All rows are made from the same 11 directions, up to rounding. Whole rows:
In the rows, 128 means zero.
[[110  79 144 100 122 118 183 102 127 124 109 141 148 118  78 118  79  82
   87 118 126 103 171 122 159 141]
 [ 76 129 188 138 119 171 135 145 149 140 133 153  87 136 130 118 112 132
  112  84 178 131 122 111 117 161]
 [ 95 135 138 131 146 131 158 108 162 130 158  97 111 138 120 132  86 118
  140  75 121 139 154 114 139 137]
 [121  71 152  58  78 107 152 148  90 174  76  72 105 103 102 138 104 103
  107 166  95 143 149  95 127 137]
 [110 116 144 138 128 137 162 126  88 132 108 152 137 131 153 122 111  89
   99 144 148  92 145 137 119 150]
 [153  82 130 124 134  83  76 125 132 120 133 155 188  96 114 123 148 120
  135 173 122  83 105 164 116 151]
 [ 99  97 114 158 124 112  64 154 181 128 186 179 176 140 109  93 197 148
  154 133 166  87 138 170 126 177]
 [108 129 109 140 124 147 141 152 137 118 144 161 153 148 128 104 141 126
  103 116 153 128 171 128 134 149]
 [ 67 128 105 148 137 127 191 119 137 149 162  86 128 153 162 120 100  95
  129  86 132 132 206 115 134 152]
 [100 135 129 133 145  75 115  94 148 156 146  55 145 119 184 140 123 126
  159 114 113 148 136 132 120 113]
 [129  78 139 115 125  88 133 120 125 132 117 137 202  93 142 108 124  99
   93 157 140 117 163 137 135 140]
 [104 142 110  71 132 123 113 130 115  92  89 154 146 172  61 148  84 116
   74 101  88  95 127 139 118 143]
 [136 125 109 122 134 125 144 140 117 133 130  95 133 110 155 141 101 120
  123 123 108 150 141 104 103 138]
 [ 77 130  85 130 142  87 104  85 169 117 144 137 161 163  99 131 132 132
  128  80 124  95 136 161 138 125]
 [130 123 132 123 130 134  76 178 128 135 135 119 127 101 160 149 119 147
  130 124 122 141  91 109  56 176]]

The start of a row, then its end:
[132 152  91 141 116 124 158  86  90 138  88 120  92 146 142 144 147 129
 132 135 127 124] => [109 134 146  67]
[138 176 118 174 170 179 199 107  90  89 134 165 107 157 149 135  82  91
 117 108 133  93] => [137 135 131 129]
[105  86  84 109 129  76 136  77  96 144  98 101 109 125  93 175  88  89
 143 127  76  54] => [ 95 149 102 139]
[137 135  84  71  95 105  60 165  91 124  83 134 139 165  83 144 171 151
 114 173  83 110] => [103 151 110 124]
[144 141 122 114 128 123 119 116 111 105 105 157 142 150  96 125 140 126
 114 149 117 105] => [120 153 150 106]
[134  76 151 127  92 145 142 174  85 161 102 142 121  87 159 118 138 110
 105 175 158 125] => [131 107  96 166]
[124 129  65 141  97 147 150 144  97 150  97 127  99 126 161 139 151 146
 107 120 145 157] => [125  97 103 109]
[112 154 157 119 132 129 143 128  90 136 109 104 120 152 161 132 114 103
 122 146 117 119] => [141 137 126 128]
[163 113 128 125 126 150 102 169 131 123 148 136 104 108  99 137 129 142
 155 145 110 123] => [ 97 118 102 162]
[154 146 132 115 144 177 111 159 120  97 150 147  50 159  37 161  93 129
 174 123  72  74] => [ 73 135 106 176]
[129 128 106 114 125 129 109 124 150 127 143 112  82 143  66 149 125 147
 167 107  93 118] => [ 99 127 129 130]
[183 177 117 133 163 119 108 118 121  84 136 136 173 140 139 125 138 135
 134 156 101 134] => [123 154 147  93]
[164 153  88 128 136 132 135 136  94 120 119 107 118 130 145 148 124 130
 137 146  94 138] => [118 121 113 112]
[130 182 140 116 138 150 130 138 110 113 109 119 119 151 154 136 111 137
 106 116 120 159] => [126 117 121 109]
[123 121 110 137 141 110 100 119 153 122 171 127 123 152  79 131 145 128
 182 132 101  79] => [120 163 138 150]
[157 120  95 135 124 149 154 152 110 125 142 126 111 127 113 129 129 121
 144 147 109 124] => [142 117 127 141]
[ 85 151 155 139 151 126 124 127 121 138 152  99 109 156 159 141 105 106
 155 115 116  97] => [130 145 103 165]
[163 144 116  95 153 107 142 138 116 107 140  80 170 132 126 132  93 106
 128 151  65 147] => [173 124 139 128]
[109 124 157 126 121 127  91 140 151 133 140 142 128 135 116 117 150 142
 138 127 145 119] => [117 141 128 145]
[141  92  83 173 150  95 163  62 136 126 141 138 150  94 137 134 120 105
 146 119 137  93] => [122 144 139 108]
[101 146 190 110 148 127 176 111 121 115 122 120 167 148 146 104  81  83
  86 122 134 132] => [194 133 165 130]
[158 135 127 155 160 123  94 138 161 124 194  98 120 111 135 137 131 142
 200 132 101 126] => [105 135 110 153]
[178  93 131 140 145 106 113 103 126 112 136 153 148  91  99 133 129 115
 155 167 114  81] => [ 90 155 133 130]
[151 149 114 108 147 137 127 146 145 106 153 101 127 137 101 137  99 135
 140 113  83 152] => [142 112 128 136]
[105  50 143  58  65  94  92 157 105 154  74 155 152 128  52 114 160 115
  89 184 124  84] => [135 146 136 157]
[145 135 140 122 133 103  71 134 142 133 135 107 141 110 148 136 149 154
 152 144 117 144] => [ 94 136 109 122]
[139 126  84 159 152 123 175  96 177 117 182 107 142 121 118 115 118 128
 154  90 124 155] => [175 115 168 108]
[ 86 106 139 117 128  95 168  82 118 172 110  49  89 106 158 162  71  98
 140  98 107 132] => [127 104 111 123]
[128 133 145 113 115 111 102 127 137 141 128 108 122 139 115 122 158 143
 150 148 120 136] => [124 140 149 110]
[162 139  55  89 102 105  52 125 126 103  85 163 127 154  44 151 181 181
 125 142  92 115] => [ 62 152 131  81]
[156  92 119  79  88 129 141 148 118 133 104 126 115 128  47 119 141 129
 120 164 100 135] => [148 116 166 117]
[146 132 153 167 129 165 165 120 119 121 124 173 118 114 150 107 138 124
 116 134 178 131] => [127 124 149 112]
[186 126 116 162 135 143 139 145 129 146 184  78  76 104 136 134 149 137
 220 166  98 142] => [117 116 131 130]
[106 105 123 127 122 142 182 177 125 141 154 110 173 121 169  95 110  97
  91 127 143 162] => [230  96 126 174]
[ 97 103  81 132 112 131 139 156 143 152 164 103 107 141 109 129 136 128
 154 110 115 124] => [162 114 115 168]
[ 89 115 129 184 136 131 108 147 155 148 185 143 141 127 178 108 164 130
 160 119 174 105] => [140 146 102 178]
[129 111 134 118 118 166 152 199 116 148 148  93 101 105 152 133  93 120
 125 125 116 164] => [157  75  82 189]
[125 148  99 161 146 162 162 133  69 118  98 155 112 122 193 156  88 105
  91 111 142 108] => [103 114  65 147]
[140 129 138 153 156 121  98 111 183 117 184 124 122 119 105 128 133 146
 185 109 122 119] => [103 143 136 135]
[106 109  92 137 132 108 113 127 167 122 148 144 179 119 133 117 136 139
 108  95 147 137] => [150 127 120 140]
[ 91 141 163 142 122 177 164 149 132 138 128 139  94 133 156 119 105 126
 100  87 170 154] => [145  96 117 148]
[ 64 146 127 104 143 110 131 138 117 140 137  75 130 167 151 148  82  98
 124  99  91 112] => [163 130  93 173]
[104 148 121 136 107 124  64 152 141 141 154 139 107 184 102 114 212 160
 179 155 132  98] => [115 172 140 135]
[126 106  87 131 112 114 132 114 129 135 113 139 137 117 122 129 144 135
 115 122 139 129] => [127 124 129 111]
[185 131 151 149 135 168 129 137 112 109 140 164  81 120  89 131 135 129
 168 163 122  95] => [ 81 139 136 133]
[150 105 117 133 132 140 163 161 109 134 128 112 153  78 185 129  93 111
  97 131 133 167] => [156  84  90 154]
[ 77 123 137  95 121  76  64 101 146 142 102 114 141 142 116 147 132 141
 122 107 119 108] => [ 92 153 110 124]
[149 113  86 147 144 157 158 161 141  98 166 164 162 119 114 112 112 118
 110 114 131 129] => [171 113 122 167]
[116 160 139 144 141 127 105 132 131 132 130 114 137 126 192 133 132 144
 125 114 144 155] => [114 124 100 123]
[109 101 136 110 109 119 109 154 161 143 150 119 140 129 100 109 147 139
 134 127 132 140] => [156 123 138 152]
[158 154 184 134 105 154 132 138 127 139 101 133 123 105 178  99 169 161
 106 151 181 205] => [126 103 159  70]
[131 156 165  99 121 138 141 135 123 136 135  80  83 163  96 126 124 124
 162 146  91 142] => [148 127 166 115]
[160 140  89 115 145 114 163 117 101 108 116 107 163 127 139 135 100 107
 107 140  90 141] => [161 121 136 107]
[115 108 160 130 133 113 169  94 173 138 148 102 148 104 132 105 107 118
 124 100 148 166] => [175 110 173 108]
[120 120 109  85  99 153 127 166 116 123  93 146 108 139  80 138 111 139
  83 110 117 141] => [127  99 110 144]
[138 119 112 120 113 120 143 151  92 144 129 105 135 141 136 118 151 108
 141 180 107 118] => [165 137 137 137]
[ 62 184 138  92 134 107 108 150 129 124 137  95 177 211 147 107 137 118
 104 121 108 136] => [206 155 145 140]
[ 89  95 147  99  85 124  76 162 119 149 100 163 120 145  90 122 166 137
 112 150 146  89] => [107 147 110 163]
[162 115 193 122 142 119 116 130 137 129 133 113 149  79 155 122 110 123
 133 153 131 150] => [115 120 126 132]
[110 154 188 109 154 140 114 125 165 100 146 137 135 148  97 121  90 127
 119  93 124 128] => [132 134 143 144]
[143  81 107 133  99 107 149 109 103 159  92 123 128  82 151 131 145 123
 117 155 147 135] => [118 114 126 102]
[134 157 106 115 133 138 102 172 126 112 140 125 150 150 136 126 137 143
 118 130 110 148] => [146 125 109 145]
[149 118  91 124 155  97 176  65 111 103 120 121 146 133  88 144  86  86
 132 131  83  84] => [141 149 161 103]
[172 129 148 133 126 158 113 160 118 126 132 133  94 102 127 137 130 144
 149 150 124 140] => [ 88 112 107 139]
[ 91 107 147 177 130 143 163 140 132 170 188  96  85 129 164 117 135 101
 190 132 147 102] => [159 129 120 180]
[142 131  56 131 139 103 136 124 115 118 144 109 155 145 124 135 135 117
 143 142  88 113] => [155 142 129 126]
[135 156 141 137 145 143 131 125 121 104 128 154 138 146 131 122 123 123
 117 128 134 118] => [128 142 137 123]
[102  98 113 110 117 105 125 124 130 142 123 116 130 128 106 137 118 117
 126 121 114 107] => [134 130 118 147]
[120 119 143 149 129 135 156 110 114 155 142  97  65 127 129 144 117 109
 180 135 118 100] => [111 130 127 137]
[102  81 123 120 122 108 133 114 151 135 131 137 146 110 101 126 110 115
 114 106 135 109] => [139 126 126 152]
[151 107  80 140  98 140 168 122 117 163 117  90  62  98 130 146 138 145
 155 124 123 166] => [114  85 127  95]
[ 93 129 145 158 135 122 132 106 101 132 110 167 149 138 174 121 136 102
 106 135 169  79] => [122 161 116 137]
